There are 9 hidden switches. A switch that is on adds its own fixed numbers to the row, and there is some noise. The rows also spread widely along 12 directions, which tell nothing about the answers.
Some rows, each with its switches (1 for on, 0 for off) after it:
[ 11.6 -17.6   0.3  -4.8  10.0  16.5  27.0   9.2   7.2   8.7  38.5   4.1
 -14.3  41.8  25.9   6.0  22.2  27.6 -43.0  29.7  -4.4  12.1 -39.1 -19.8
  15.1  -1.9  17.7 -14.3  -5.5 -10.1  13.6   3.3   3.1 -14.4] | 1 0 0 0 1 0 0 0 1
[ 26.4   6.3   2.9 -12.3  29.5   7.5  -0.6   0.7  21.3  -8.5  21.8  14.8
   6.1  23.5 -13.2   0.4 -10.5 -18.6 -25.1  -4.9  -5.3  -3.9   4.3  -4.7
   5.2   8.2   4.7   3.9  14.9 -14.4 -10.0  19.3  18.4  11.1] | 0 0 1 1 0 1 1 1 0
[  1.8   7.8  -3.1  -2.2   4.9  13.3  19.6  -5.1  -4.3  -3.1  -2.0  13.5
   2.3  23.8   0.3   0.9  -5.9   1.4  -2.7 -11.8   1.3   3.3   1.1   8.2
  -1.9  -2.3  18.3   9.2  -2.3  -3.4  -3.2  10.9   0.4   4.3] | 0 1 0 0 0 0 1 0 0
[ 32.7  -0.1 -14.9  19.2  14.3 -22.4  17.3  -0.9  -6.1 -29.0  -1.7  11.2
   0.9 -22.0  -5.3  10.6 -32.2 -15.6 -17.7  -9.6   4.1 -10.5  33.9  -8.0
 -14.4  -4.4  17.6  13.2  -9.0 -26.2 -27.6  31.3  19.1 -17.4] | 0 0 0 0 0 1 0 0 1
[  6.3  -0.6   4.5  -3.8   3.2  10.8  14.3  15.3 -21.6  -4.0   2.1  13.2
   2.5 -12.2 -20.9  -5.4 -12.1 -38.3  -1.0 -39.1  -7.5  14.4  12.9   3.1
   0.8  -1.5  11.8  -1.6 -12.6 -17.1 -13.0  16.6  -9.4  -9.5] | 1 0 0 0 0 1 1 0 0
[ 18.1  13.0 -15.1   4.4  26.3   8.3  12.3   5.2  31.6 -16.4  19.7  -4.6
   3.2  -2.4  -9.9  16.0 -24.5 -19.9 -14.7 -20.5 -11.4   2.6   8.0 -17.2
  -2.8   0.2  16.1  14.7  22.2   4.6  -9.0  13.3  19.1 -12.0] | 0 0 1 0 0 0 0 1 1
[  1.9 -15.5  10.7  -5.0  41.0  22.6 -12.0   1.4 -18.6  -0.7  -5.2 -11.8
 -21.6  12.5 -15.3 -15.4   0.9  13.2  -7.8  11.0  -1.1 -10.2  23.4   6.3
   6.1   4.5   6.9  -4.2 -36.2   3.0 -11.6  -4.3   9.3   8.7] | 1 0 1 0 1 0 1 0 1
[  3.0 -10.0  -7.1 -24.0  30.5  20.7  29.9  -3.6  20.5  17.9  12.3  13.4
   5.8  31.8  -5.0   6.3   5.1  -0.1 -11.3  -6.5   5.3  20.0 -26.1  -2.6
   5.8  18.0   6.7 -13.8   8.4   4.3  -4.4  -3.0   9.9  -7.1] | 1 0 1 0 1 1 0 0 1
[ 36.7  29.9 -10.6   1.3  -6.7  21.1 -15.7   1.6  10.9   8.9   8.6  27.4
   1.8  14.5   8.9 -13.8  15.5  14.0 -12.5  12.6   2.1  12.0 -19.0  -0.3
  11.3 -23.4  28.5 -10.7  -4.0  -7.9  17.9  14.2   0.5  -8.9] | 0 1 1 0 1 0 0 0 1
[ -2.2  26.0  -2.4  -4.5   5.4  13.4  -9.1  -6.6  10.6  -6.8  13.5  15.0
  -8.5  17.9  13.1  -6.1 -27.8   2.0 -27.8  13.3 -13.7  -3.2 -14.7  15.1
  -1.6 -13.0   9.7  13.3   8.6   2.3  -1.9  17.8   6.1  -3.7] | 0 0 1 0 0 0 1 0 1
[-14.2 -11.9  18.4  -7.0   5.2  34.2 -10.8  25.3 -10.0  12.3  36.8   8.0
  -6.6  40.2  -9.7 -20.7  23.9  -2.6 -28.9  -7.6  -5.2   8.8 -31.0  37.1
  22.4 -18.9 -11.1  -9.9  23.1 -23.4   9.4  -3.9   3.9  26.5] | 1 0 0 0 1 0 1 0 1
[ 29.4   3.8  -0.9  12.8  17.7  19.9   9.0  10.8  30.5  13.1  21.4   0.3
 -16.9   6.1  18.0  -4.7  13.8  -1.6  -2.0   3.0 -11.6  26.0  -4.0 -18.0
  22.8  -2.5  32.3  -2.9  -8.1  -2.4   8.1   5.9 -13.9  -3.7] | 1 1 0 1 1 0 0 0 0
[-25.3  -8.9 -19.3   6.5  15.6   9.1  42.4   8.3  15.0  -1.8   7.8  -6.5
   7.9   1.9  -5.6  20.3 -31.8 -26.3   2.0 -49.5   1.5  18.5  -1.2  10.4
   5.3   2.8   9.2  22.9  37.4   2.2 -19.5   5.3   9.7 -11.1] | 1 1 1 0 0 0 1 1 0
[ 27.7 -10.1   4.4  12.9  18.8   4.7 -19.7  21.4  14.1  13.3  15.9  14.2
  -4.9 -15.0   2.2 -12.7   8.5 -17.3 -14.3  14.6  -1.3  15.5   3.8   4.3
  41.5  -6.5   8.9 -15.0  -8.3 -24.7  -8.0  11.2  -3.9  -4.3] | 1 1 1 1 0 0 0 1 0
[-15.3  11.8  -0.6  -2.2 -13.5   4.4  33.8  -0.1  -6.9  13.9  26.1  20.7
   2.8  40.0  19.7   1.1 -21.7 -11.0  -9.9  -5.2 -15.2   8.8 -24.6  10.7
  18.6  -0.4  28.8  12.8  15.8 -12.2  10.1  14.6  -2.7  12.1] | 0 1 0 0 1 1 0 0 1
[ -2.7  10.6  -1.7  -3.0   9.8   4.1   4.6  -1.3  10.9  10.1  -0.5  21.3
   8.6   7.6   0.0   0.9 -20.9 -18.5   1.1  -3.2  -3.8   8.5  -0.5  18.5
  18.5   1.0   8.8   4.3   6.2  -3.9 -13.1  10.8   2.9   5.9] | 0 1 1 0 0 0 0 1 0
[ -8.0 -21.6  12.4  23.3  33.2  27.4  25.9  16.1  18.0  -5.8   4.6  -6.6
 -33.2  22.2 -15.3   0.9  21.8   1.7  -5.8 -40.1  -8.9  13.8  11.0  18.3
 -19.3 -13.1  -4.9  -3.9 -10.4 -11.9  -6.2  -8.5 -12.6  14.8] | 0 1 0 1 0 0 0 0 1
[ -2.3  -1.9 -28.5  27.6   8.3  -9.7  73.1 -11.0  23.5 -12.0  -0.5   3.6
 -13.6  18.5  25.6  30.8 -34.5   2.9   1.6 -33.3   4.0  16.0   9.9  -7.8
 -26.0  -4.0  30.2  28.0  11.7  -4.3 -15.4  21.1   3.0 -14.7] | 1 1 1 0 1 0 0 0 1
[ -6.7  25.2 -21.9   3.2   1.2   9.4   7.8 -13.7  14.1   9.9   2.4   0.4
  -8.0  26.5  30.3  -0.6 -23.2  23.5 -12.8  14.8   3.8   4.3 -22.1   8.3
  17.1 -10.2  38.5  12.6  13.5   6.6   9.0   5.3   7.3 -14.3] | 0 1 1 1 0 1 0 0 0
[ -4.2  21.8 -11.9   3.9  -0.4  16.6  29.3 -11.7   6.7  -3.3  -6.0   3.0
  -7.8  31.8   8.7   3.5  -7.8  10.0   3.4 -21.9   4.5  10.5  -0.8  10.3
 -13.6 -11.8  29.5   6.6  -1.8  -0.2   3.6   6.9  -5.4   7.9] | 0 0 0 1 0 0 0 0 0
[-36.3 -13.6 -19.4  -2.4   0.5  12.0  54.4  -7.5 -11.7   9.1  -4.8   5.5
   0.8  27.8  17.4  13.8 -13.6  17.7  -9.8 -20.7  13.1  14.0 -26.7  16.7
   1.5   1.3  18.2   8.4   7.3   0.9  -8.2  -0.4  -0.3 -22.7] | 0 1 0 0 0 1 1 0 0
[  7.8  10.3 -11.8   0.3  24.4  12.1   4.4 -13.5  22.2 -15.0   5.6  -6.6
  -3.4  32.8   3.0   5.4 -23.6  13.8 -19.7   3.9   6.3  -9.1   2.7  10.4
  -8.7  -5.8  12.2  20.9  22.9   2.5 -13.2  11.2  21.5   8.6] | 1 0 0 1 0 0 1 1 0
[-20.9   6.5   1.1 -10.0  14.4   8.9  24.0 -22.8  -0.9  16.5 -11.2  25.7
  -2.0  35.7  16.1  -3.0 -27.9   3.0   6.4  13.3  -2.3   5.5  -3.4  25.9
   6.8  15.0  17.6  12.0 -14.1   9.8 -13.4   7.7 -11.9  18.3] | 1 1 0 0 0 0 1 0 1
[ 19.5 -21.4   5.6   8.1  12.1   5.9  -2.2   4.4 -25.0 -10.5  -9.1  17.4
 -15.5  13.5  -5.6  -9.0   7.0  22.0 -32.0   8.5  10.9  -7.2   5.8  18.2
 -14.1 -21.6  -7.0 -13.5 -29.1 -32.1 -24.1  17.9   8.4 -10.6] | 1 0 0 0 1 1 1 1 0
[-19.1  19.1 -11.3  16.7  -0.8  13.7  -7.8   1.9   7.5   3.7  -4.4   4.8
  -9.3   0.3  10.0  -5.3 -20.9   4.5  -7.6 -10.1   0.4   7.4  -6.9  38.8
   8.1 -31.5   7.4   5.6  14.4  -4.6 -10.4   5.8   3.3  -4.3] | 0 0 1 0 0 0 0 1 0
[ 10.9  -4.9   9.4   0.3  -4.9   2.2  17.9  18.7 -20.9  -4.9  21.5  25.2
  -2.0  17.7  -4.5  -2.7  -2.4 -26.4 -20.6 -15.1 -10.4   7.6  -1.3  -3.9
   9.5  -5.2  14.9  -0.2 -10.0 -29.2   4.0  22.4  -7.3   0.5] | 1 1 1 0 0 0 1 0 1
[ -7.2 -26.3   3.5   7.6  19.1  -4.3  30.6   7.5  -6.4  10.1   5.0  15.9
   0.4  -7.6  11.1   0.3  -5.6 -20.0  -5.5  -4.1   3.9  16.3  11.2  13.1
  26.1  14.2   8.0  -0.7 -17.8 -20.6 -23.5  12.3 -12.7   1.1] | 0 1 0 1 0 0 1 0 0

New rows, each followed by its switches (1 for on, 0 for off):
[ 14.5  11.5 -10.6   8.5  13.7   7.1   1.4  -4.0   7.5  -6.3  -2.4   2.0
  -8.4  34.4  -2.9   2.4 -13.0  15.1 -10.1  -1.9   3.7 -10.8   3.1   3.5
   0.5 -13.7  22.6   9.6   9.0  -8.1  -0.2   7.3  20.6   2.6] | 1 1 1 0 0 1 0 1 0
[-22.8 -32.6 -20.8   4.2  43.1  23.0  32.4 -12.0  14.2 -17.1 -21.6 -18.4
 -17.2  11.7 -10.1  16.5 -20.2  36.9 -29.5 -23.6  21.1   2.7  -7.9  26.7
 -46.9  -9.5 -18.4   6.0   9.2  11.7 -41.6  -4.0  23.6 -35.2] | 1 0 0 1 1 1 1 1 1
[-10.8 -26.6   5.6 -15.5  16.4   4.7  33.0   2.7  -5.5   0.8  17.8   1.9
  -5.4  30.2  13.7  11.4   2.5  12.5 -41.4  21.9   1.0   6.1 -25.8  -2.1
   6.1  11.8  -0.9 -12.5 -12.0 -10.1  -7.9   3.6   8.4 -14.2] | 0 0 0 1 0 0 0 0 0
[ 24.9  19.6  -9.5 -11.1  16.0  20.1  10.5 -21.0  13.6   6.1  -1.4   6.7
  -5.6  38.6  18.6  -1.1   8.3  35.9  -5.5  29.4   4.0   1.8  -8.1 -13.8
   1.2   3.7  33.1  -4.7 -21.4  12.6   7.8   5.2   6.3   1.0] | 0 0 0 0 1 0 0 0 0
[-10.0  -8.8 -16.6  -7.9  15.0  10.1  61.0 -12.2   0.1  -6.5   9.5  -0.6
  -2.1  34.0  11.5  17.2 -17.5  11.5 -18.7 -21.7   5.9   8.6 -11.3  -8.1
 -18.4  12.0  23.7  12.3   3.2   1.6  -8.2  10.6   5.6 -15.1] | 0 0 0 1 1 1 1 0 1
[ 12.8   0.4  -7.2   2.9  43.5  10.5   5.8 -11.2  16.0   6.0 -14.4  -1.4
  -9.6 -27.7   4.4  -0.6 -24.2  -4.9   9.5   7.4  -9.4   6.8  27.0 -12.9
  13.1  22.4  25.5  10.1 -31.5  21.8 -24.6   5.5  -7.3 -21.5] | 0 1 0 0 0 1 1 0 0
[ 6.3  1.0 -8.1 -2.4 22.5 10.1 -3.8  6.7  4.2 11.8 19.2  4.0 10.4 27.1
 -8.3 -3.8 -1.6  0.2 -9.2  5.0  4.3 -8.5 -4.6  5.9 39.5  5.1 22.7  2.3
 19.6 -9.2  5.6 -1.7 22.8 13.6] | 0 1 1 0 0 1 0 1 1
[ -2.1 -10.3   3.2  19.5  25.7  19.9   6.3  19.1  -0.9  -0.3  21.1 -14.6
 -15.8  19.4 -12.8  -7.7  -4.0 -11.6  -4.9 -30.0  -9.7  -1.9  16.6   8.4
  20.4  -5.4  23.9  14.0   9.7 -13.6   1.3  -0.6  -0.5  19.8] | 1 1 0 1 0 1 1 1 1
[ 20.8  19.3 -17.2   9.5  -0.6  -4.9  11.5  -8.8  14.9  20.1  16.1  28.8
   8.1   7.6  35.9   0.5 -18.5   3.9  -8.0  31.2  -3.3   7.0 -12.6  -7.5
  41.8   4.2  46.5   5.2  -0.9  -5.9   1.6  19.9  -6.2  -8.9] | 0 1 0 0 0 1 0 1 1
[ -0.1  31.3 -32.6  11.0  27.5  29.5   0.3 -18.5  42.4  10.4 -20.4   3.8
  -4.8 -14.5   6.4  -5.1 -23.4   7.6  16.6 -26.4   9.0  21.9   1.5  20.6
  -2.6  -8.8  30.1  13.6  14.5  26.8 -11.3   1.5  -7.1 -21.5] | 0 1 1 1 0 1 1 0 1
[ -7.1  -1.9 -22.5   4.4  26.3  18.4   5.4  -2.0  -3.5   0.4   5.2 -21.0
  -1.3  13.2   1.2  -0.2 -17.4  18.5  -4.9  -3.9  12.8  -6.5   8.3   7.9
  18.4  -3.7  26.8  16.1  13.0   8.2  -7.4  -1.5  23.8  -0.7] | 1 0 1 0 1 0 1 1 1
[  7.8 -24.0  14.7 -10.9  33.6  33.6   3.7  29.1   8.5  15.6  29.1  -9.9
 -20.4   0.9  -8.9  -8.6  30.8  -7.4 -27.5  -6.6 -16.2  24.6 -19.6 -18.8
  22.8   4.8   2.6 -29.8 -20.4  -4.8   6.6  -9.8  -6.4 -23.5] | 0 0 1 1 1 1 0 0 0
[  1.5  11.4  11.7   9.2  19.2  23.5  19.2  -7.8  23.6   7.6  -0.6  14.5
 -33.5  34.7   8.9  -1.3 -15.0   7.0  -3.9  -4.6 -30.0  10.9  -5.2   3.3
 -20.6  -6.8  15.1   4.4 -22.6  10.4  -5.4   8.1 -20.1   2.6] | 1 1 0 0 1 1 0 1 1
[-12.5 -18.2  -3.1 -22.6  27.6   6.3  26.2 -15.0 -20.7   2.1 -12.3   3.0
  -1.5  11.3   4.9   5.1 -17.7  15.8 -20.0  20.0   5.3  -4.1  -4.0  -2.5
   1.2  23.1   9.6  -4.1 -34.3  10.0 -21.7   2.7   7.0 -25.6] | 0 0 0 0 0 1 1 0 0
[-26.6  -4.4 -11.1   3.5  22.9  17.8  16.0  -4.7   0.9   3.8  -2.2  -6.4
  -9.1   7.2   5.1  -3.7 -18.8   5.7  -6.6 -16.4   7.8   8.1   3.2  30.8
   1.4  -4.4   7.2  10.4   5.1   2.8 -17.1   1.4   5.2   1.1] | 0 0 1 1 1 0 1 0 1
[  8.6  -0.7 -25.1   6.9  24.4  23.4  28.8 -15.6   5.7   9.8 -13.4   1.7
  -7.7  14.2  16.5  -1.5  17.6  37.5   4.3  -2.0  25.8  14.2   4.4   1.3
   6.2   1.8  38.3  -7.8 -26.4   6.3  -2.0  -2.1 -12.7 -10.0] | 0 0 0 1 0 0 1 0 1
[-14.2  -6.1 -13.8   1.5  -3.5  -4.1  36.5  -0.7 -13.0  -3.8   7.8  12.1
   4.6  34.4   7.2  13.2 -19.7   2.7 -20.9  -9.0  11.7   0.0 -12.8  13.5
   2.9  -7.0  13.5   4.0  12.2 -19.1  -7.3  12.6  14.1  -2.1] | 1 0 1 0 0 0 0 1 1
[ 18.2  21.8  -8.5   9.6   5.5   7.0   9.9   3.9   1.2  10.6  25.5   8.7
   1.6  37.4   1.1  -7.4  -9.5 -12.1   8.0 -14.9  -2.8  -1.6  11.1  -2.5
  31.7  -4.2  45.2  11.4  15.5 -18.7  14.5  12.6   8.5  33.9] | 1 0 1 0 1 1 0 1 1
[ 31.2   8.8  -2.3  13.5  16.1  15.7  16.0  -2.3  15.6 -30.8  -8.2   9.4
 -21.8  30.3 -17.9   4.7   5.4   9.2 -17.1 -29.9   2.9   2.1  13.3   4.2
 -55.2 -26.1   3.5  -1.0  -8.9 -17.3  -7.2  17.3   3.1   3.5] | 1 0 0 1 0 0 0 0 1
[ 45.7  12.9 -31.3  38.3  -1.5  -2.5 -10.9  14.0  -0.5 -16.6   6.8  14.8
  14.5 -27.7  -7.4  -4.9  -4.4  -5.2  -7.7 -26.3  20.3  -4.7  24.1   9.4
  16.3 -32.2  32.5  13.9  25.6 -35.5  -9.3  26.6  16.5 -11.1] | 0 1 0 0 0 1 1 1 1
[ -6.5   2.3  -2.4  -1.6  22.5   7.9  14.4   2.2   7.1  -0.5  10.1  -2.0
  -6.0   9.2  -0.8   0.8 -16.6 -14.6  -9.1  -9.5  -6.0   6.5   6.6   4.6
   8.9   6.2  15.0   3.9  -3.5  -2.4  -6.0   5.5   2.9   4.1] | 0 0 1 1 0 0 0 0 1
[ 25.8  18.3 -29.4  31.3  -1.1   5.9 -27.2  20.8  -6.0 -10.7  20.9  -8.9
  12.6 -38.7   0.1 -13.5  -7.9 -10.8  -8.1 -14.6  14.2  -2.7  18.1  12.4
  40.9 -30.2  35.4  17.9  32.8 -23.2   0.2  16.3  19.0  -7.2] | 0 0 0 0 0 0 1 0 1
[ -0.4 -10.8 -17.5   8.6  23.5  13.8  17.5   9.3   8.5   2.4   9.0  -7.4
  -2.5   7.2  -4.5   9.0  -3.4   9.7 -14.9 -13.2   4.2   3.1  -7.0  -3.9
  15.8  -2.4  19.0   1.2  10.8  -0.3  -1.9  -3.5  15.0 -21.1] | 0 1 1 0 0 1 0 1 1
[ -2.9  -2.0  -7.4  27.6   6.2   5.2  24.8   0.5  -6.5  -1.5 -13.9  -2.4
 -22.0  -9.2  15.5   2.4 -12.4   8.9   5.8 -13.0  -2.8  10.1  19.1   7.5
  -5.0 -16.3  23.7   7.9 -26.2  -4.2 -13.9   9.5  -8.6 -13.1] | 0 1 0 0 1 0 0 0 0
[ 22.2 -24.4 -10.7  51.8  25.4 -10.3  29.3   2.3  10.8 -13.5  24.7   1.1
 -31.1  49.6  29.7   6.0  17.4  44.5 -25.4   7.1  19.5 -19.2  24.6  13.6
   8.0 -22.3  19.7  21.0  12.2 -47.3  -3.5  14.7  22.1  34.5] | 0 1 1 0 1 0 1 0 1
[ -4.5  -9.4  -8.3  19.0   1.9  16.6   8.2  14.0 -28.0  -0.6   1.3 -16.8
 -13.4   3.0   2.0  -9.1   6.4  16.8  -6.4 -10.4   7.2   1.1   7.7   9.2
  13.8 -20.4  31.1  -0.6 -17.7 -11.6   6.0  -1.7   2.3  -7.3] | 0 1 0 1 1 0 0 0 1
[ -9.6  -7.0  -5.6   8.0  20.8  14.4  27.1  -1.8  12.5  10.7  11.3   9.6
 -18.5  39.6  14.8   5.3   4.1  23.5 -21.3   2.0   0.8   4.6 -17.4  10.6
   7.9  -5.8  13.2  -7.9  -2.5  -9.4  -1.3  -1.3   0.4  -0.1] | 0 0 1 0 0 1 0 1 1
[ -2.9   2.0 -11.1  11.2   8.6   9.2  16.4  -2.6   0.9  -3.3  -5.4  -0.1
  -8.2  -0.7   8.6   2.0 -11.7   8.7  -6.1  -8.3   4.0   8.3   3.8  14.6
  -4.8 -14.0  10.8   4.6  -4.5  -4.9 -15.3   8.6   6.5  -9.2] | 0 0 0 0 1 0 0 0 0
[ 14.3 -17.0  -0.8  14.8  25.5  10.3  33.5  -0.3 -10.6  -3.9  -6.4  -8.8
 -24.6  12.1   5.9   6.3   3.7  19.9  -4.1   1.0  -5.7   0.7  24.4 -25.3
  -5.8   5.5  35.0  -3.1 -54.7   1.6  -4.8   5.8  -9.4 -11.9] | 0 1 0 1 1 0 0 1 1
[  8.5  28.4  -5.1 -18.1  19.3  21.5   1.3 -23.6  28.3   1.1  -7.8  32.8
  -0.7  27.5   4.6  -3.5 -14.8   8.0 -13.2   8.8  -2.7   8.0 -13.8  17.5
 -19.4  -1.0   2.6   0.1  -2.7  12.4 -10.6  14.6  -1.2  -0.9] | 0 0 1 0 0 0 1 0 1
[ -5.3 -27.2  -4.1   4.5  23.5   7.7   6.9  12.7   0.7   8.9   9.3  -9.1
  -3.8   0.6   6.3   5.5  -2.8   8.1 -21.0  20.3   3.1   4.5  -9.6   2.6
  31.6   3.4   7.5  -4.9  -1.9  -2.9 -13.7  -4.2  11.5 -17.6] | 1 1 0 0 0 0 0 1 0
[ -2.8  -9.6 -15.2  30.9  15.6   1.9  23.4  -2.0  19.4  29.2  10.0  16.7
 -25.8  11.3  45.1  -6.3   1.9  23.8  -6.2  14.2  10.7  21.7 -10.0  22.7
  31.7 -11.9  24.2  -6.5  -6.6 -20.1  -8.0   5.5 -13.7  -2.5] | 1 0 1 0 1 1 0 0 1
[ -5.4   3.6  -2.7  -4.4  16.4  29.6  19.4  10.2  -4.1  -4.7   1.6 -14.2
  -4.3  18.8 -25.8   2.6  -2.3 -10.8   8.0 -37.0  -8.5   7.8   3.4  -6.0
  -4.3  -0.8  24.4   5.7  -0.3  13.1   8.1  -8.3   2.0  -0.5] | 1 1 0 0 0 0 0 0 1
[ -5.5  -4.8  -9.4  -1.1  29.7  15.2  31.1 -15.1   5.0  -1.7 -11.7  -4.7
 -10.5  29.0  -3.6   9.0 -13.6  21.5  -0.9  -8.6   1.7  -3.0   4.6   4.2
 -17.5   6.6  17.3   9.0  -9.0  13.1 -10.9  -2.3  12.4  -3.8] | 0 1 0 0 1 1 0 0 1
[  2.2 -20.8   5.0 -10.5  20.4  15.6   9.9   4.6 -12.1  11.5   1.5  24.3
  -2.7  17.6  -1.1  -6.0  20.0  11.9 -21.7  14.1   7.4   7.8 -11.4   9.1
  14.4   4.6   1.2 -20.0 -28.5 -10.9  -5.8   2.2  -4.0 -10.0] | 0 1 1 0 0 0 1 0 1
[ -7.1 -26.3  13.4 -11.2  26.8  20.3  29.9  13.3 -12.3 -10.3   7.4 -11.9
  -9.8  23.9 -25.1   7.3  10.9  -4.8 -15.0 -25.1  -6.7   3.6   4.5  -3.4
 -16.0   5.1  -6.9  -7.1 -14.7  -5.8  -9.6  -4.6  12.2   1.9] | 0 0 0 0 1 0 0 0 0
[ -2.3   8.3 -17.7  13.7  14.1   9.7  15.0 -10.2   9.8  -1.9 -10.9   7.9
  -7.8  14.6   4.6   0.6 -10.7  16.2  -0.5 -14.4  14.4   3.5   7.1  29.4
 -12.4 -17.9  10.1   6.0   5.6  -7.0 -14.3   7.4  11.8   4.2] | 0 0 1 0 1 0 0 0 1
[ -9.1  -0.3 -16.4  30.9   7.6 -16.0  41.4 -18.6  12.5 -13.5 -16.9  17.0
 -13.2  12.9  24.3  15.2 -30.2  12.1  -4.7 -11.2  14.0   1.6  17.1  36.4
 -23.8 -16.6   3.9  18.4   4.8 -21.7 -33.7  20.2   5.1   7.5] | 0 0 0 0 0 0 0 0 0
[-14.8  -8.8  10.1   0.1  54.2  37.2  -2.4  -3.5  30.4   8.4  -1.2 -14.1
 -33.5  17.9  -6.7  -8.4   3.3  17.8 -13.9   1.3 -12.2   6.3  -4.7  19.2
  -7.7   2.2  -5.5  -8.5 -15.8  18.8 -11.6 -18.6  -4.2   0.9] | 0 0 0 1 0 1 0 0 1
[-15.2  -9.4   8.3   8.1  18.8   9.3  28.7  10.7 -12.1 -25.9  10.2  -6.9
 -25.9   7.3 -14.2   7.2 -32.7 -19.2 -24.9 -41.1 -24.2  -3.9  15.8   2.4
 -33.6  -8.5  -2.1  18.9  -6.8  -9.7 -18.1  16.3   7.2 -11.7] | 0 0 1 0 1 1 1 0 1
[ -6.3   1.0  -3.6   6.5   9.7  23.9  11.0  12.8  15.3   0.8  18.8   0.5
  -3.1  23.3  -4.9   4.7   2.3   2.7 -18.4 -14.9  -8.6   7.2 -19.6  10.7
   6.3 -15.2   8.4   3.3  21.9  -1.4   3.8  -1.4   6.0  -2.6] | 0 1 0 0 0 0 0 1 1
